The rows come from 5 hidden closed curves, with some noise, and rows from the same curve form a group. Each curve winds through 4 dimensions. The rows are also pushed far along 2 directions, which tell nothing about the answers.
In the rows, zero is written as 128.
Some rows, each with its group after it:
[ 60 169 108 115 148 153 121 170 101 111 140 121 135] => Q
[148 126 160 102 102 104 158 102 149 151 122 121 115] => K
[105 116 119 123 148 128 118 139 115 128 129 128 101] => H
[131 141 122 136 123 122 117 135 102 115 137 121 140] => M
[110 164 120 138 127 140 113 148 106 124 142 122 131] => H
[139  45  72 133 150 145 136  87  92 143  77 115 140] => K
[ 79 115  96 132 156 157 120 133  95 119 101 116 138] => M
[127 174 125 107 119 135 140 142 125 141 141 120 118] => K
[135 119 142 113 125 116 124 123 141 134 141 131  96] => H
[115 154 131 127 138 100 123 167  99 116 140 131 120] => M
[174 120 158 128  90 100 130  96 138 118 144 128 122] => M
[137 154 124 130 129 137 117 135 127 128 139 131 108] => Q
[133 127 162 111 118 120 139 120 169 150 137 139 101] => M
[121  99 125 128 134 124 134 113 121 125 108 128 133] => B
[154  55  62 168 142 156  93  88  82 119 106 115 158] => K
[166 118 135 142 100 127 112 101 133 130 140 120 139] => K
[103 108 118 145 134 134 118 123  94 124 112 127 130] => H
[122 144 126 129 125 117 122 141 106 117 134 117 134] => B
[141  96  99 144 133 161 106  97 129 136 122 127 127] => M
[ 81 181 136 141 128 145 111 160 112 134 145 127 120] => H
[130 148 137 128 126 127 151 140 133 120 132 156 131] => B
[126 119 123 114 138 135 141 124 145 150 120 130 111] => K
[ 95  64  56 160 166 173 101 121  83 127 101 118 173] => Q
[119 108 115 116 122 139 137 114 118 111 122 123 149] => Q
[159  98 111 131 131 120 146 118 119 129 115 142 137] => B
[113  78 109 155 155 125 119 127 101 137  95 125 142] => Q
[143 114 137 142 114 150 131 102 151 123 127 148 138] => B
[ 16 213 100 111 169 150 116 216  70  96 144 119 123] => Q
[ 52 123  82 142 181 132 112 171  43 105  97 113 136] => K
[138 108  76 136 139 160 121 112  99 141 114 116 136] => K
[119 173 196 130 106  98 128 154 166 158 154 130 119] => Q
[ 96 129 130 123 137 131 124 130 112 116 119 127 114] => M
[150 144 156 108 110  98 134 132 147 152 148 119 114] => B
[110 109 115 125 154 122 140 147 118 140 108 126 142] => M
[ 96 146 121 127 146 121 139 158  94 108 119 136 133] => B
[152 101 136 143 105 149 113  83 150 130 128 122 139] => B
[ 74 122  95 132 154 128 123 155  66  97 107 115 153] => Q
[173 105 163 121  92 108 150  86 159 128 127 136 134] => B
[101 119 141 141 143 112 125 147 117 141 113 125 133] => Q
[144 141 135 108 106 126 146 109 128 158 127 112 119] => K
[125 126 121 102 141 110 144 145 124 126 125 121 121] => H
[118 112 135 124 136 134 140 124 142 149 115 135 120] => H
[132 109 150 122 117 117 144 111 138 137 115 131 130] => H
[139 120 128 128 118 113 118 119 109 112 136 121 120] => H
[135  93  98 138 144 139 132 124 118 138 108 123 162] => M

New rows. What belongs after each?
[133  98 133 131 120 129 112 101 139 139 122 110 127] => B
[ 84 157 126 139 137 141 127 155 102 132 122 125 141] => H
[115 179 151 114 128 119 154 167 146 135 145 154 111] => B
[221  97 190 117  73  81 150  79 202 155 151 147 108] => M
[127  88  71 138 148 137 127 113  70 111  97 114 151] => K
[ 91 151 122 135 137 136 112 147  97 148 128 109 120] => K
[166 148 202  92  71  83 165 100 179 152 142 124 110] => K
[113 102 116 132 138 120 126 124  94 122 106 118 134] => K
[131 103 136 128 124 120 137 108 127 122 113 130 136] => B
[ 70 154 123 111 152 117 142 164  86 127 110 116 116] => K
[ 97 203 187  78 118  83 154 178 153 130 159 128  88] => H
[129 115  97 136 140 126 115 133  89 121 122 117 139] => B
[107 106 105 144 158 137 110 140 115 106 121 133 135] => K
[131 111 135 122 123 123 142 117 135 134 114 123 149] => M
[131 174 156  96  98 112 156 131 133 148 138 115 113] => K
[180 175 198  80  73  98 173 115 209 140 161 140 106] => K
[158 123 137 105 116 119 153 111 158 120 131 135 126] => K
[170 117 141 109 105 103 145 107 140 123 133 120 133] => H
[118 137 127 134 121 152 114 119 133 129 136 123 121] => M
[130 138 121 115 121 132 139 117 115 155 121 112 119] => K
[146  69 109 132 129 122 134  92 104 128  97 119 141] => K
[131 116 133 116 132 109 130 131 135 150 129 118 115] => B
[149  70  99 137 143 132 128 105 126 105 109 135 145] => K
[143 118 153 103 117 108 157 115 155 137 121 132 117] => K
[161  63  47 132 148 161 135  89  88 122  91 120 154] => K
[132  99  82 115 153 147 144 121 112 120 105 132 136] => K
[104 127 121 123 152 144 135 146 141 145 122 143 113] => B
[137 150 145 134 105 118 117 126 124 123 147 120 134] => K
[135 141 174 110  99  93 144 120 141 132 135 121 118] => K
[142 126 148 110 130 108 155 133 155 150 130 143 111] => B
[139 123 115 130 139 136 143 133 131 132 125 150 131] => B
[ 91 186 127 127 142 137 122 176 122 133 149 135 114] => B
[144 109 163 117 111 112 145 109 167 146 127 133 123] => Q
[112 139  99 133 140 128 111 146  85 110 134 118 129] => H
[135 112 150 113 128 116 152 124 163 150 121 143 113] => B
[ 49 187 143 107 166 117 137 206 122 137 136 132 100] => M
[143 126 141 132 108 110 123 112 116 110 138 126 117] => M
[153 129 133 131 120 131 121 123 152 147 145 135 123] => M
[ 40 151  92 128 184 143  94 187  76 128 121 101 111] => B
[146  98 100 131 141 142 126 107 125 127 114 133 116] => Q
[ 76 194 166 112 131 131 118 171 154 143 154 121  97] => B
[ 62 173 107 112 165 113 131 189  70 101 124 116 123] => H
[138 121 122 140 113 137 117 115 123 125 138 121 154] => Q
[146  76 117 129 140 123 140 113 141 148 109 135 137] => M
[186 128 182 120  77 112 163  89 190 133 141 159 129] => B
[128 119 117 137 135 140 147 130 120 115 115 155 141] => B
[ 96 119 112 134 150 141 140 138 112 139 100 128 144] => H
[143 167 151  98 108 128 149 132 170 145 148 132 109] => K
[191 114 194 114  69 107 142  72 204 184 144 127 106] => K
[111 168 123 112 138 139 130 153 138 137 143 129 113] => K
[107 134 140 120 123 139 132 121 136 129 122 119 131] => M
[156 136 158 133  90 132 118  98 158 130 147 125 131] => B
[ 82 130 108 149 151 135 101 151  79 127 119 111 128] => K
[ 90 106  96 158 151 155 118 132  80 127 102 130 149] => H
[172 119 200  96  66 103 158  84 206 149 148 131 136] => Q
[ 95 252 175  82 103 111 152 181 147 141 171 120  94] => K
[ 88 148  83 142 157 147 103 162  66 110 126 117 134] => H
[143 141 154 117 101 101 125 119 128 119 152 124 111] => H
[114 141 147 134 123 143 118 129 146 150 140 135 108] => H
[150 174 175 112  98 119 132 134 186 156 166 134 103] => B
[154 110 169 116 102 117 158 100 179 140 127 149 120] => B
[ 97 122 107 117 157 143 139 143 121 146 110 128 115] => K
[187  87 169 122  79 115 138  60 172 132 128 130 121] => M
[ 53 202 111 124 162 131 105 205  82 122 148 110 112] => B
[214 128 181 113  63 106 128  79 202 166 169 117 116] => B
[116  93  89 127 154 121 130 131  84 109 103 118 138] => H
[113 105 112 111 149 129 148 127 120 131 103 131 122] => K
